The rows are grouped in 4 different ways at once. Each group adds its own fixed numbers to the row, and there is some noise. The rows also spread widely along 16 directions, which tell nothing about the answers.
Known rows, each followed by its group in each grouping:
[ -7 -15   9 -16  34  -3   2  25  -5 -16  -8  -1  14  12  27  -2  28 -11
  32  -8  14  15 -36  10  -3   6  -1 -16   7 -12  -9   8   3   1  11  27
   5  16  22   0  12   1   3  24   2  21   2]
(1) vepus (4) gazaf
[-13   7 -34  10  12   3 -18  12  14 -22 -21  14  22  12  -2  -6  26   2
 -13 -13  24   5 -21 -45   7   4  -4   7  -3 -14   7 -22  27  21  15 -15
  11 -15 -19   3   8 -30   8  18  22   2   1]
(2) vezo (1) lupi
[-25  17  -6  10  11  -7 -19  11  13  -4  -9  19  15   9  -4  15  12   9
 -27   1  14  14 -23 -17  12   9 -15  11  -1 -20  -1 -10  13  11  -6 -13
  19 -14 -17 -16   4  21  -1  -6   2   2 -14]
(0) vepus (4) kav
[  0   4 -25   1  -3 -18   6 -22  -4  12  13   0  -9  28  15   1 -16 -18
  -8  -7  21 -22 -28   2  -7   3  -4 -10   5   4   8  10   1 -22  -9  21
  -2   7  21  12  -5  13   9 -14  -9  15   5]
(2) lodas (0) farel
[ -3  10 -29  15  -5  18   3  -2  21 -21  -6   2  -5  14  -9 -11   9   2
 -27   3  15  -8 -15 -23  -2  -2 -10  -6 -18   4   3 -14  -2  -5  11 -18
   1  -4 -16  17 -16 -18  -8 -13   7  13   3]
(1) Nare (2) fimi
[  5 -12  15 -13 -17 -11  -2 -10 -11   6  -3  -4 -15   1  -1  14  -2  -8
  15 -16   3  -6  -1  11  -3   0   4   6  -3   7  12  -8   2  -3 -30   6
  -3  -2   9   3   8  -5  13  18  -2   1   2]
(3) vezo (1) lupi
[  8  14 -25  -7  -1  -1  12 -22  23   1  15 -12 -21   2  27 -15 -28   9
 -21  13  28 -24  -9   0   5  20  -5  -1   5  11  -8  -1  -5 -21 -16  31
   2 -12 -24   7 -14  -1  -9  -7  -4  25  18]
(0) lodas (3) farel
[ -4   5  -7 -14 -21  10   9 -19   5 -27  -6  17 -16  31  -1  -9  10 -13
 -20  -5  15 -15   3   5 -34   5  20 -22 -14  16  -6  -1   5  -6  -6  -7
   4 -12  10  22   7  -9  17  19   0  22   2]
(3) Nare (0) fimi
[ -2 -18   6  -4 -16  10 -15 -12   4 -17  -8   0 -14 -28  -2   2  21  11
  27  -5   8 -12  -8 -15  11  -5 -12   7   4  -5  17 -32   3  -2  -5  -9
  14   7 -27  17   6 -15   9  28   7   1  13]
(3) vezo (2) gazaf
[  4  -9   5   2   2  -5  -5  26   7  -5   1   2 -10  -6  27 -10  -2   2
   5 -10   6   3  -7 -24  -8  19  -8  12   1   2  -6  16   7 -18  14  12
   0  -9  11  -5  -1 -18   5   4   4   2  15]
(2) lodas (3) kav
[ -6  11  12  -7   2 -13  20  34 -11  23  -9   8  -7   5  13  16 -16  -9
   9 -16   5  16 -20  -4  -2  -9  -9  -5 -18   3  -5  23  -3 -17 -16  11
  -7  -1  33 -19   4   9  13  -2 -15  -2   1]
(1) lodas (3) kav
[-10  14   7 -10  16  15   7   7  -3 -19 -19  -5  27  13  -2 -13   7   3
  -4  -8  13  -5   3  15 -24  -4   3 -18  -4   6   5  -3   3   4  11  -2
 -12   9  10   5  14 -13   9 -15   7   5  -7]
(1) Nare (4) lupi
[  3  12   0  -1  -3   6  -1   5   3   0 -10  14   0   4 -16   8   7   3
   4 -14   9   6   5   2   6  12  -3   0 -12  -2   2  -5   5   4 -15   2
 -14 -21  -2   3   7 -15   3   3  -5  -9   3]
(3) vepus (2) fimi
[ -6  -1 -35   0   9   0  -5   5  11 -13  -4  12  -2  -5  -4 -15  14 -12
  17  -4  12 -12 -34 -49  19 -31  -5  -8 -13  -1  16 -16  24   6   4 -27
  11   7 -15  21  -4 -26  22  -9  10   9   3]
(0) lodas (0) lupi
[ -7   4  -5  19  -5  -5 -29   1  12   6  -3   8   9  12 -27 -15  -3   5
 -16  -7  -5 -13  -1  -5   0  -7  -6  -1  -1   6  19  -3  19  -2   4 -34
 -10   3  -6   4   7  -2  11 -42  -3 -12  -8]
(0) vepus (0) farel
[ -3   3 -27 -18  -1   1  10  25  13  -2   4 -25 -15   2  -8 -35  14   3
  22  -1  17 -22 -12 -30  28 -35  -1 -23 -16  22   0  -4  15   9  13 -17
   0   4  10  19 -27 -40  -7   3   3   3  30]
(2) vezo (0) kav
[ -7   8 -15   4   7  17   7 -21   2 -26  -8  15   9   5  14  -7   6  -1
   2 -11  26 -11 -23  -6 -15   7  -9  -5  -2  -4   8 -10   3 -21   6   1
  -1   3  -8  15  12  -2  17   2   0  17   4]
(0) Nare (4) farel
[-11  -8   0   2  -7  10   8   2  -4 -12  -4  -1  -2   5  -5   1   4  -6
   9 -14   2  -8 -18 -10 -12 -22   1  -6 -20   2  16  -8  -8 -19   6 -27
   0  12  10  14  -2  -2  17  -8   0  13   0]
(2) vepus (3) fimi
[  0 -23  26  -8  -8  -4  -2  12   6   2   4 -13  -2  32   0  -9   4   0
  13 -23  -3  -6  11  39 -14  11  17   2  -2  11   0   1   0  -9   1 -12
 -16  -8  22  -5  14   0  -3  21  -7  15   1]
(0) lodas (3) fimi
[ -9  -1   2   8   1   2  -9  10  13 -19  -3  -3   7  30  -4 -18  17   1
 -22 -10   5  -8  -5   4 -20  10  -1  -7   5   8  -2   8   7  -2  24 -12
  -2   3  24   1   0  -8  -2  -8   0   4  -1]
(0) Nare (4) fimi
[ 16 -25  10  -7 -27  -7 -12 -16   4  -6   6 -10 -35  -2  -3  -5  -7  -9
 -11  12  -8 -17   3   1 -23  -3   5 -17  -1  29  13  -2  -2  -6 -17   9
   0  19  -4  20 -11 -13   8 -12   5   8  -3]
(1) vezo (1) kav
[ -2  -7  27   0 -22   2  -3 -11 -11  -1  -3   2  -8  -1   1  -5 -20   3
  -4 -10  -1 -20  15  17 -34   4   2 -12  -1  19  15   7  -7 -30  -8  -3
 -15  12  12  13  13   4  24 -18  -8  -5   3]
(3) vepus (0) kav
[  6   2   6  -5  27   4  -5  29  -2  -8 -13   9   2 -24  -1  10  23  -6
  43 -10   4  18 -23 -21  24  -9 -22  -3  -4 -14   2   2   6   5   0  13
  -9  10  10   2   1 -20   6  -9  -3 -10   5]
(3) vepus (2) lupi
[  6  -8 -10  12   5   7 -11  -2  20 -11   2  -1   9  27   4 -38  -8   0
 -10  -3  14 -26  -2  11 -27   8   6 -26   6  21   6   3   5 -13  23  -3
 -26  10   1  19  12 -13   8 -20   1  15   6]
(0) lodas (2) fimi
[ 15  -9  30 -25 -12 -23 -16  -4  14  15  12  16 -43  10   0   9  -8 -21
   3  23  -6   7  -1  24  -5   7  12 -20  -4  14 -16   9   6  11 -47  21
  -3  -5  -9   2   8  22  -1  -2  -8  20 -12]
(1) vezo (0) gazaf
[-14 -13  -1 -13  12   0   3   3  -1 -20  -3 -17  18  27  19 -17  19   0
   2 -18  16 -13 -14  12 -16   6  11   7   6  -3   5  -7   9  -6  14   1
  13   4  15   8   8  -8   5  22  10  18   0]
(0) Nare (0) fimi
[  3   7 -16   9   7  -1  -9   0   8  -3  -8   7   6   4   5  -1  -1  -2
 -16  -3  18  -6 -16 -18  -3  16 -12  -5   7  -3   7  -4   8  -3   1  22
  -5   0  -6   8  -3 -13   4  -8   1  -5   1]
(0) vezo (0) fimi
[-14  22   5  -6   6   0   9  33  -6  21 -12 -18  14  -7 -11  11   4  19
  10 -18  12   6  -7  -7  27 -13 -19  17  -7 -10   5  -5   1   6  -3   1
  -2  -5  12 -17  -6 -11  -8  -7  -6 -27  10]
(2) Nare (2) fimi
[ -4  13  11 -14  13   5   7   6   2 -15  -1  -7   2   5   6  -3  14   6
  10 -17   9  -1   1  11   0  17  -3  20   0  -5  -5   3   4  -6   0  11
   4 -14  16  -5   1  -9  -3   6  -5   5   5]
(0) Nare (3) fimi
[ -2   8   0   0   1  -2 -11   6   3  23   6   7  -4  -8   4  -8 -17   8
  29  -2  24 -11  -6  15  21   6 -13 -10   5   3   6  -9   9  -7 -16  15
 -31  -5 -21   1  13   8   1  -3 -13 -10  21]
(2) vepus (0) kav
[ 17   7   4  -9  -9  17   5   6  12   7  -8  11 -23 -13   2  15 -13  -3
  11  15  19  12 -10  10   8   0 -14 -36  -8   7 -10  -7  -9  -4 -26  31
 -31   4 -18   4   0   1  -8   0 -18   2   9]
(3) Nare (0) farel
[ -8   6  -4 -12   2  11  20  16   5 -15 -23  -8   9  19   9 -14   5  -2
 -18  -5  19  -5 -10  -6 -28 -14  10 -34 -10  19  -4   0  -3   0  12   1
  -4  16  14   6   5 -16  11   5   3  11   3]
(0) Nare (2) lupi
[ -4 -14   7   3  -8 -19   5   6 -13  17  -1 -17  -1  14  14  13  -9 -11
  -4 -17   8  -5 -25   7  -8  -1  -8   3   8   5  15   8  -3 -15  -7  14
  -1  20  30 -12  -4  11   4  -2  -7  -4   2]
(0) Nare (4) lupi
[-28  34  -6   8  19   1 -11  -3  11 -16  -5   6  23   7  -1 -32   3  21
 -20  -9  17 -22 -10 -16  -9  -3 -12  15   7  -4   3   1  17 -10  21 -26
  19   1  -3   2  15   4  21 -35   4   2   0]
(0) Nare (2) gazaf
[ -4   5   1 -11  -1  -2   7  21  -5   3  -6 -18  -9  -8 -14   8  17   2
  15 -12  -1   4 -11 -19  24 -15 -10   3 -12  -1   3   3   2   2  -3  -6
  11   1  25   3 -24 -22  -4  -3  -5 -10  10]
(3) vepus (0) gazaf
[  4 -12   3 -11  -5  23  13  -8 -10 -32 -14  -1  -3  -4   3  -5  10 -10
  19 -11   7 -12  -9   1 -30 -17   2 -25  -6  12  15  -5  -7 -18  10   3
  -9  25  17  26   6 -23  25   1   2   9   3]
(3) Nare (3) fimi
[ -6  -5  15  -1 -15   3   3   7  -3  -4  -2   6 -15  10   4   6   8  -8
  12 -21   4   3  -7   0  -8   6  -1  10 -12  -1   3  -1  -1 -16  -4 -14
  -5  -7  14   1   5   3   5  16  -6   8   9]
(2) Nare (0) lupi

New rows, each followed by its group in each grouping:
[  6   1  -2  -7   3  -7 -11  12   2   5  -5   4  -1   4 -12  14   9  -8
  14 -10   3  10  -3  -5  11   3  -4   0  -4  -4   7  -1  15  14  -9   6
  -8 -10   8  -5  -1 -16   0  -6   1  -7  -5]
(2) lodas (3) kav
[ 15 -16  17  11 -13  -5 -11  33   2  15 -15   4  -6 -20  11   9 -12   7
  -2 -10  -1  10   0 -20  -6  14 -15   4   1   5   6   6   0 -12  -5  19
 -15  -2  -2  -8   6 -22   6   2   1 -26   9]
(3) vezo (2) fimi
[ 13  -8   8 -11 -26  13  11 -13   8   0   5 -15 -35 -16  -2  14 -16   0
   3  12   5  -9  -1   2  -3  -7  -3 -12 -17  15   7 -16 -23 -14 -25  10
  -9   7 -18  16 -19  -2  -9  -4  -5  16   7]
(2) vezo (3) fimi
[  0 -40   9  11 -28 -15  -7  18  -4  17   2 -19  -9  29  -1  -9   1 -12
  13 -33  -3 -11 -10  15  -7  -2   6   3   3  18  19   1   8 -16   8 -21
 -20  11  32  -4   3 -10   2  21  -6  -7  14]
(0) Nare (0) lupi
[ 11 -36  -7   6 -16   0   2 -12  14 -20   1   6 -22  39  33   6   3 -31
 -26   2  17   3 -31   9 -40  30  13 -28   3  10  -5  -1 -11 -19  -2  26
  -8  11   5  13  -2  12  -4  32   2  44  -2]
(0) Nare (0) lupi
[ -3  -8  -5  -1  -2  -6 -19   9  24   5  10 -10  -8   8  -1 -23   3  12
  10   0  14 -10  -5   0  22   5   1  10   0   4  -3 -18  16   8  -4 -18
  -4 -18 -29   2   4  -8 -12  14   8  13  16]
(2) vezo (1) gazaf
[ 14 -15   1  -2  -3   7   4  13   8 -14  -6   8  -9  15  -5   3   3 -20
   9  -9   0  13  -9 -13 -18  -3  11 -17 -30  10   4   0   2  -5  -5 -11
 -19  -8   5  12  -5 -20   3  -3   9  24  -9]
(2) vezo (3) kav
[-18   2   2   1  17   6  -4  18   4  -5 -20 -14  37  20  14  -6   7  13
 -12 -13  26   3 -12  14  -9  14  -5  -8  17  -9   1 -13   4   2  19  13
  -4   6   2  -9  16  -2  -5  15   3   0   0]
(0) Nare (0) gazaf
[  1 -27  -7  15 -15   2  -8   0   6  -7 -11   3  -1   7  14  18   0  -5
 -10 -10  11   8 -23 -11 -10  11  -5   3  -1  -8  13 -21  -6 -12  -3  -4
  -1   2 -14   2   5  -3   4  23   9  14  -2]
(3) lodas (1) lupi
[ -6  -3   3   6 -13  -5   4  -2  -9   6  -2  -1 -18 -21  -3  33   7   2
  -1 -10   0   2 -27 -26  16  -3 -23  27  -8 -14  18  -9 -12 -15 -19   4
  25   8   2  -1 -20   6   3  -1  -8  -9   1]
(0) vepus (2) fimi
[ 11  11 -10 -11 -14 -19  -3   4 -11  23 -10   8 -24 -10 -11  10   2 -10
   7  -8  10  -6  -5 -15  17   5  -6 -19  13  15   5  14  20  14 -21  46
  -5   2  24   1  -5 -27  13   8 -20 -38  21]
(0) vepus (0) gazaf
[  8   3   5  -7   7  -1  -7 -11  14 -19  14   5 -21   9  -2 -13   7 -12
   5   4   0 -11 -11   5  -8   6  -2  -2  -1  10  -4  13   6 -10  -3   5
  -3   3  12  11  -8  -1   4 -27  -6  18  -3]
(0) Nare (3) fimi
[ 13  -8 -13  -8 -21   3   7   8  20   3   4  -7 -25  13  -9 -20 -10  -6
   5   5  10 -16   2   4   3 -15  10 -39 -13  31  -5  -1   3   1  -6  -3
 -24  -2   2  13  -7 -25  -2   3  -7   8  18]
(3) lodas (3) fimi
[ -6  11  -5  18  -8  -1 -19  -1  13  -3  -6  29  -3  23  -5   3   3  -4
 -28  -6   9  -2  -8  -5 -13  21  -8  -7   5  -2  -1   3   9  -5   2  -1
  -6  -9   4  -1  11   8   9  -7 -12  -1  -4]
(0) lodas (0) fimi
[ 12  -3 -29 -13  27 -33  -5   4   0  20  13 -30  13  22  -2 -12  -5 -18
  24 -14  14 -17 -20   6  25  -5   1  -1  10   7  12   8  26  15 -11  27
 -13  -2  24   0 -15 -25  -6 -22   8  -2   3]
(3) vezo (3) lupi
[  5  -1   1  -4  -1  -8   1  18  -3   5  -3  -5 -10 -17   2   0  -1   3
  11 -14   2   0  -5 -20  10   5  -9  11  -2   6   9  10  10  -8  -4  14
   0  -3  12  -4 -10 -25   8  -4  -3 -17  12]
(0) vepus (3) kav
[  2  13  -9   6 -14   0  -3  -4   9   8   0  10  -5  28 -22  -1  -3  -4
 -11 -19   9  -5   9   9   3  15   6  10 -15   6   4  -3  14   2 -16 -16
 -19 -31   0   2   2 -12  -2  -3  -8  -4   0]
(0) Nare (0) fimi
[-12  11  26  -7 -21 -14   3  -7 -10   4  -3   0 -16  20  -5  15   8   3
 -15 -27  -3  -7   7  13 -12  17  -2  22  -2   4   1  13  -1 -13 -17  -4
  17 -15  38 -14   2  16   5  15 -19  -4   2]
(0) vezo (4) farel
[  0 -12  24 -12 -12 -20 -15  10   6  18   1 -17  -2  18  -5  -9 -13   5
 -20   0  -9  -9  15  23 -13   3  16  -1   4  16   4   7  11   4 -17  -1
  -1  -1   5  -7   8   1   1 -16   0  -4  -9]
(0) vepus (0) farel
[ 10 -20  23  -2   4 -13 -10  25   6  17   0 -14  -4   0   6  10  -7   0
   2  -3  -7  13  -6   1   3  10  -4   8   2   0   2   5   0  -3  -8  10
  -4   4   4 -10  -5  -5  -9 -14   1   0  -8]
(0) lodas (0) gazaf
[  0   8   6   8  -4  30  11   4   2 -23 -19  -5   0 -20   3  -5   1  12
  -4  -8  11  -4  -7 -16 -18   0 -18 -12  -2   8   7  -3 -14 -25  21   4
  -9  21   6  10  -5 -20   7 -14  -6  -2  12]
(0) Nare (3) gazaf
[-14   4   3  -9 -11   1  -3   9   5   4  -9   0   6  -9  -3 -14 -10  15
   9  -4   9 -12  -3   0   4 -26  -2  -2  -5   6  10 -15  14  -4  -9 -26
  -1  -1 -18  -4  20  -4  18  -3   3  -7   7]
(3) Nare (3) farel
[ -8 -12  16   8 -30   6  -3 -16   1   1  -2  -8 -16   1   7   3 -14   9
 -16  -6   6 -15   1   9 -20  10  -4   5  -2   7  13 -18 -15 -26  -9 -10
   2   5 -17   9   4  12   3  12  -2  12   6]
(1) vezo (0) gazaf
[-12 -11  28   1  -2  10  -6  16   5 -18 -15   1  -2  -8  13   0  12   8
  -5  -3  -1   3 -13  -5 -21  -3  -6  -9   1   2   3  -3 -12 -14  11  -7
   7  24   1   0  11  10  11   4  -3  10   1]
(0) vepus (2) lupi
[  7  -1  -7   2  20  19   5  23   4 -16 -10   9   6 -10  12 -20   9  -1
  32  -8  18  -4 -22 -16   0  -7 -14 -29  -3   6   0   4   1 -12  24  11
 -24  19   9  15   6 -26  14  -4  -8   1  16]
(0) lodas (4) fimi
[ -5  -5 -16  17  -2  11 -33   1  26 -25  -1  22  -5   1  -7 -19  24   3
   1   1  12  -9 -16 -19   5   6 -15  -2  12  -4   4 -16  23   5  18 -15
   0   0 -24   7  10 -10   7   2   1   0   8]
(0) Nare (3) fimi
[  6 -25  16  -6 -12 -38  -7  23  -4  35  13 -32 -15  10  -8  -2 -11  -7
   5 -17 -19  -6  -7  -4  10 -13   6  28  -4  15  14  17  16  -5 -15 -14
   7   1  30 -10 -17 -15  -1 -26   2 -15  -2]
(0) Nare (0) gazaf
[ -3   7  -8 -30  14 -14   9   9  11   3  12   0  -5  16  19 -14  -3  -8
  12  11  23  -3 -18   3  10  -6  15  -3 -14   2 -16   2  16  11 -22   9
   6 -19 -12   3   5   1   2   4  10  25   2]
(2) Nare (4) fimi
[ -2   3  -7  18 -21   5  -2 -27  -1 -10  -1  25 -22  25  -3   4   3 -19
   5 -27  14 -15  -8  16 -18  22  -8 -10  -3   7  11  -3  -3 -26  -7  -2
 -24  -5  15  10  12  12  11  22 -20  14  13]
(1) vezo (3) lupi
[  6  10 -28   5   2  16   5  -4  15  -9  -4   9 -10   1  -6   5  15  -3
  20 -15  27   4 -14  -5  31  20 -11  -2  -8  -6   1 -21   4   2  -9  12
 -21 -22 -18   5  -8 -19 -14  29 -11   8  22]
(0) vepus (3) lupi
[ -4   1 -24   4 -20 -34  -4 -23  -7  24  -1   4 -11  50 -21  19  -6 -31
 -28 -18  12 -13 -23  10  -6  -6   9 -17  -1  15  17   1  14  12 -31   7
  -5   2  31  -2  -5  11  11   0 -12   0 -10]
(0) vezo (1) lupi
[ -2 -15 -11  18   6   3  -2  -6 -16   8  -5 -12  33  20  10  -9 -15   0
  26 -39  29 -22  -9  27 -11  15  -9  -4   9  -1  30 -15   2 -28   9   8
 -42   5   8  11  18  -9   9  13  -1  -3  11]
(3) vezo (0) kav
[ -6  -1  10  -8  13  -5   5  21   0  -4  -6  -9   6  -2   1  -6   4   3
   7 -13  -3   4 -11 -13  -2  -9   2   6 -10   3   3  10   6  -7   2  -9
   7   2  15  -2  -1 -14  10 -14   4   4  -2]
(0) vepus (3) gazaf
[  6 -13  19   5 -18 -11   4  -5 -10  12   6  -7  -6  13   1   8 -19  -5
  -6 -22  -3  -7   2  17 -21  15   4  22  -7   9  16   9  -4 -25 -17  -1
 -11  -6  17  -3   1   0   7 -14  -4  -4  -5]
(0) Nare (4) fimi
[ -9  14  -6 -10   8   5   7 -22  -4 -12   7  -5   5  -4  11 -13  -8   8
  12 -12  19 -28  -7  -1   1  -1  -4  21  -9  -6  13 -13   2 -23 -11  -7
   8  -9 -12  22   3  -3  15  -9   5  17   5]
(3) vezo (0) fimi
[  9 -17   2 -13 -14 -11  -4  11  -2 -11  -8   9 -12  40  -6  -9  24 -23
   1 -27   2   3   9   8 -24  20  25 -11  -4  19  -2  16  27  11   0   7
  -8 -18  41   5   8 -33  10  33   0  -2   2]
(0) Nare (0) kav
[  6   8   5   1   5   1  -4  12   8   8  -2   7  -5  -1  -7   2  -6  -1
   3  -2   1   5  -9  -2   9   2  -9  -5 -10   1   1   6   4  -7 -13   2
 -15  -3  -1   0  -2  -1   0 -25 -12   0  -2]
(0) vepus (0) farel
[ 11  -4 -21  15   1  21   6 -10  10 -14   1 -12  -3  -7  -5   8  -4   4
   1  -2  17   2 -17 -11  13  11 -16   2 -16  -1  12 -20 -14 -16  -5   1
 -19  -4 -22  20 -27 -20 -17 -12   3  15   5]
(3) vepus (1) kav
[ -6 -15   6   7 -33   0  -5 -17   3 -17  -4  22 -39  -3  12  26  10 -11
 -15  -5   4   1 -23 -23 -17  12 -10   2  -4   0   5  -8  -8 -20 -16   3
  24   5  -2   3  -6  17  13  32  -8  18   1]
(0) vezo (3) kav
[-14  -1   0   6  16 -10 -14  25  13  -1  11  14 -10  -6  11 -13  15   2
  30 -13   6   2 -37 -25  27  -9 -22  28  -8 -12  -1   2  18 -15   2 -29
  12  -5  -4  -6   2   9   6  -5  -2   9   9]
(0) Nare (2) kav
[  3 -12  13  -5  24  -1   5  10 -11   5  -6  -3  18   5  19  13  -1 -10
  35 -19  14   8 -21  17  -6   6  -6   2  -1 -14  12  -5  -8 -13  -5  21
 -21   9   9  -1  17   5   6   0   1  13  -5]
(2) lodas (2) lupi
[ -5   9   5  -3   0 -11  -2  35  -6  19  -9   7   0  -9  -9   7   4   1
  20 -22   1  10  -6 -17  20  -6  -8  11  -9  -5   5  10  15   4  -6   0
  -7 -13  18 -15   4 -16  11  -1  -7 -29  11]
(2) vepus (3) fimi
[ -1   6  17 -20   2   4  16  19   6  -9 -13  26 -18 -12  30  21  -8 -11
 -10  22  15  28 -32 -20 -18  -5  -1 -26 -21   2 -20   7  -9  -8 -28  23
  11   5 -14  -6   5  19  13   4  -1  25 -12]
(0) Nare (4) kav
[  4   6 -36  18  -1  21  -4 -27  13 -28  -5  15  -9  13  -3   1  15 -14
   1  -6  29 -15 -25  -6  -3  10 -20 -32   8   1   6 -14  -4 -10  15  15
 -20  12   4  21  -7  -8   1   4 -10  17  13]
(3) lodas (3) lupi
[ -6   3   8   3  -2  11  -2  -7   1  -2  -6   2   7  17  -6   7   0   1
  -3  -7  14  -5  -5  29 -10  11  -3 -16   2   0   8 -12  -9  -7  -7  10
 -19   6   0   6  10  15   0   2 -14   6  -3]
(0) vepus (0) fimi
[-13  21  12 -21  13  16  10  12  14 -13  -3 -10   1  -3  -2   5   8  14
  -2  10   9   8  -1   5   8  -6   0   2 -19  -9 -11 -10 -11   5 -10  -7
  11 -10 -13   0  -9   8 -13 -10   2  21  -5]
(2) vepus (3) fimi
